The groups are shells around one centre, one inside the other: the same stretched ball of 3 dimensions in 6 sizes.
(in the rows, 128 means zero)
Some rows, each with its group after it:
[ 67 113  89 101 125 157 107  85 109 102 109 123  93 126 158 136 105  81
 107]
J_672
[142 118 157 129 131 119 147 129 118 153 122 105 158 142 123 139 133 150
 122]
J_672
[199 148 192 172 137  96 151 164 145 178 182 140 193 141  96 104 160 194
 145]
J_226
[ 87 124 121 129 133 148 108  84 111 133 159 138 130 136 152 111 119 110
 109]
J_137
[ 58 116  92 109 128 162  99  71 104 109 132 132  99 130 165 123 105  80
 102]
J_485
[207 147 206 178 139  91 157 164 143 191 190 135 208 147  94 103 164 206
 144]
J_969
[140 115 147 121 128 119 149 134 119 144 103  99 147 137 122 149 129 143
 123]
J_485
[146 145 167 166 139 123 122 117 130 166 205 155 174 142 126  88 145 160
 127]
J_969
[ 86 119 124 124 132 149 112  81 106 135 150 129 132 140 153 118 117 110
 105]
J_672
[184 131 160 137 127  99 159 173 142 147 110 110 154 130  98 143 145 167
 145]
J_672
[124 144 115 140 129 133 109 126 140 117 161 160 116 119 130 103 131 120
 135]
J_969
[178 129 147 129 124 101 157 177 144 135  95 109 139 124  99 149 141 157
 147]
J_695
[172 140 185 165 138 108 143 137 132 178 185 135 190 146 112 104 151 180
 132]
J_137
[ 52 111  67  90 121 164  99  83 110  82  92 125  68 118 164 141  97  62
 108]
J_485
[112 128 149 143 136 137 119  93 113 155 175 136 159 145 142 106 129 136
 112]
J_137
[177 123 172 136 129 102 164 159 129 160 112  99 169 140 104 146 143 172
 134]
J_226
[153 144 171 165 139 119 128 123 131 168 198 150 177 142 121  93 147 165
 129]
J_485
[157 144 115 134 123 115 128 167 154 108 121 146 107 110 109 125 137 132
 152]
J_969
[129 128  86 105 116 126 128 159 145  84  70 125  76 104 120 153 120 102
 144]
J_695
[129 121 160 138 134 127 136 108 112 161 151 116 167 148 132 123 132 148
 114]
J_137
[145 128 184 155 139 120 140 109 114 182 181 123 193 155 126 109 142 168
 116]
J_695
[ 79 112  69  87 117 150 114 114 121  77  64 115  63 111 147 157 102  72
 121]
J_695
[ 67 107  76  87 120 155 112  96 111  88  76 111  75 119 155 153 100  72
 111]
J_226
[132 145 131 148 132 129 113 125 138 131 172 158 133 125 128 100 135 132
 134]
J_226

New rows. What belongs after each?
[202 150 195 175 138  95 151 164 146 180 186 141 196 142  96 102 161 197
 146]
J_969
[201 141 170 151 129  92 158 185 151 153 131 125 163 128  90 130 154 181
 153]
J_485
[ 98 124  64  95 116 142 113 137 138  68  70 132  55 100 135 149 109  77
 136]
J_695
[165 135 125 128 122 110 142 174 150 114  99 126 116 114 105 141 137 139
 150]
J_672
[136 116 115 106 120 121 145 151 130 111  68 101 108 120 119 162 122 121
 134]
J_485
[ 63 109  82  95 123 158 108  86 107  96  94 117  84 124 159 144 101  75
 107]
J_485
[ 75 127  94 119 128 156  97  87 118 107 146 148  99 124 156 112 112  89
 114]
J_672
[108 128  77 103 118 137 115 140 139  79  83 134  69 104 131 144 115  89
 137]
J_137
[ 58 122  77 107 125 163  92  81 114  92 127 143  80 119 163 122 104  71
 110]
J_695
[195 146 209 180 141  98 151 147 136 197 204 138 215 152 102  96 162 203
 136]
J_969
[ 92 110 115 107 126 143 125  99 108 123 105 108 118 135 147 143 113 106
 109]
J_485
[ 92 123 132 132 134 147 112  82 108 141 164 134 141 141 151 110 121 117
 107]
J_672
[ 83 129  96 121 128 151  99  95 121 106 144 148 100 122 151 113 115  92
 118]
J_137
[ 87 125  52  90 114 147 105 132 138  58  68 136  44  96 141 149 106  66
 136]
J_226
[ 39 115  44  84 119 171  87  82 115  63  90 137  44 107 168 138  92  43
 111]
J_969
[ 60 114  49  82 116 160 100 104 122  62  69 127  45 105 156 150  96  54
 119]
J_485
[198 138 184 156 132  94 160 172 143 168 145 120 181 138  94 126 154 188
 145]
J_672
[123 114  92  93 116 128 138 152 133  90  48 102  81 111 124 169 115 102
 135]
J_969
[178 145 158 153 131 105 141 163 147 147 153 140 155 128 103 115 148 165
 146]
J_672
[105 139 124 144 134 142 103  98 126 132 183 160 131 130 143  94 128 119
 121]
J_969
[ 45 112  53  85 119 168  94  83 112  71  86 129  54 112 166 143  94  51
 109]
J_226
[163 140 188 168 140 113 138 125 127 184 199 139 196 150 117  97 150 179
 126]
J_695
[ 48 114  57  89 120 166  94  84 113  75  93 131  58 113 165 139  96  55
 110]
J_485
[104 139 103 132 129 142 102 113 134 109 156 159 105 118 140 105 124 105
 129]
J_226
[185 143 161 152 130 102 146 170 148 149 145 135 157 128  99 121 150 169
 149]
J_672
[182 141 188 165 137 103 148 148 135 178 178 133 191 145 106 108 154 185
 136]
J_137
[115 115  99  99 119 132 133 136 127  99  69 107  93 117 130 159 115 104
 129]
J_672
[144 128  94 105 116 119 136 172 149  88  63 120  81 104 112 157 124 111
 149]
J_226
[ 71 110  75  90 119 153 112 102 115  86  77 115  73 117 153 151 102  74
 114]
J_695
[135 137 101 122 122 125 122 153 147  99 109 141  95 109 120 131 128 115
 144]
J_672
[214 146 210 176 139  87 163 171 144 192 180 129 211 147  89 109 165 210
 146]
J_969
[139 118 171 138 135 121 146 115 110 170 144 106 178 151 128 129 134 158
 115]
J_226
[114 125  77  99 116 134 121 147 140  78  70 126  68 103 128 152 115  91
 139]
J_672
[122 123  83  98 115 129 128 155 140  81  61 119  73 104 123 158 117  97
 141]
J_695
[ 97 135 117 136 132 146 103  95 123 125 169 154 123 129 146 101 123 111
 118]
J_695
[166 143 187 171 140 112 137 128 130 181 202 144 194 148 115  94 152 180
 130]
J_485
[165 129 133 124 123 108 149 170 143 124  92 114 125 120 105 149 136 144
 145]
J_137
[ 53 113  79 100 125 164  98  74 106  97 115 130  85 125 165 131 100  71
 104]
J_485
[171 141 182 165 138 109 142 138 133 175 184 138 187 145 112 103 151 178
 133]
J_137
[ 80 132 112 134 133 154  95  78 115 126 177 156 122 132 156  97 118 102
 110]
J_969
[ 62 107  92  98 125 159 109  78 101 107 105 115  97 131 162 140 102  80
 102]
J_969
[ 64 119  59  93 119 159  97 100 122  73  91 135  57 109 156 139 101  62
 119]
J_672
[179 144 137 140 125 104 142 179 156 125 121 137 129 116  99 130 145 152
 155]
J_226
[ 86 129  74 107 121 149 102 115 131  82 108 144  72 109 145 129 111  80
 127]
J_137
[151 143 156 157 135 119 126 131 136 153 180 149 160 135 120 100 143 155
 133]
J_672
[186 141 195 168 138 101 151 147 134 184 182 131 199 148 105 107 155 191
 135]
J_672
[ 73 125  89 115 127 156  97  89 118 102 136 144  93 122 156 118 110  85
 114]
J_137
[ 80 131  62 105 120 153  95 114 135  72 108 152  59 103 147 127 109  71
 129]
J_226
[ 95 117 147 133 137 144 120  77 100 156 164 122 158 150 151 114 122 127
 101]
J_969
[131 116 114 105 121 124 142 146 129 111  71 103 107 121 123 160 121 119
 131]
J_695
[ 82 109  80  89 119 148 119 111 116  88  68 108  76 117 147 158 104  80
 118]
J_485
[136 116 133 114 124 121 146 139 123 130  89 100 129 130 122 154 126 132
 127]
J_695
[181 145 165 157 132 103 144 163 146 154 158 139 163 131 102 114 151 171
 146]
J_672
[ 84 119  53  86 114 148 109 130 134  61  59 127  46  99 141 155 103  66
 131]
J_485
[ 81 111  89  96 122 149 117 103 114  98  86 113  88 122 149 149 106  85
 114]
J_672
[186 140 197 167 138 100 153 147 133 186 180 128 201 149 104 108 156 192
 135]
J_672
[151 144 119 136 125 119 126 157 151 114 131 148 114 114 113 120 137 132
 147]
J_485
[ 68 126 102 124 131 160  94  72 111 117 162 149 110 130 162 105 112  90
 107]
J_226
[209 146 189 165 133  89 159 180 150 171 158 130 185 136  88 118 160 195
 151]
J_226
[143 142 119 136 126 123 123 148 145 115 135 148 115 116 118 119 134 128
 143]
J_672
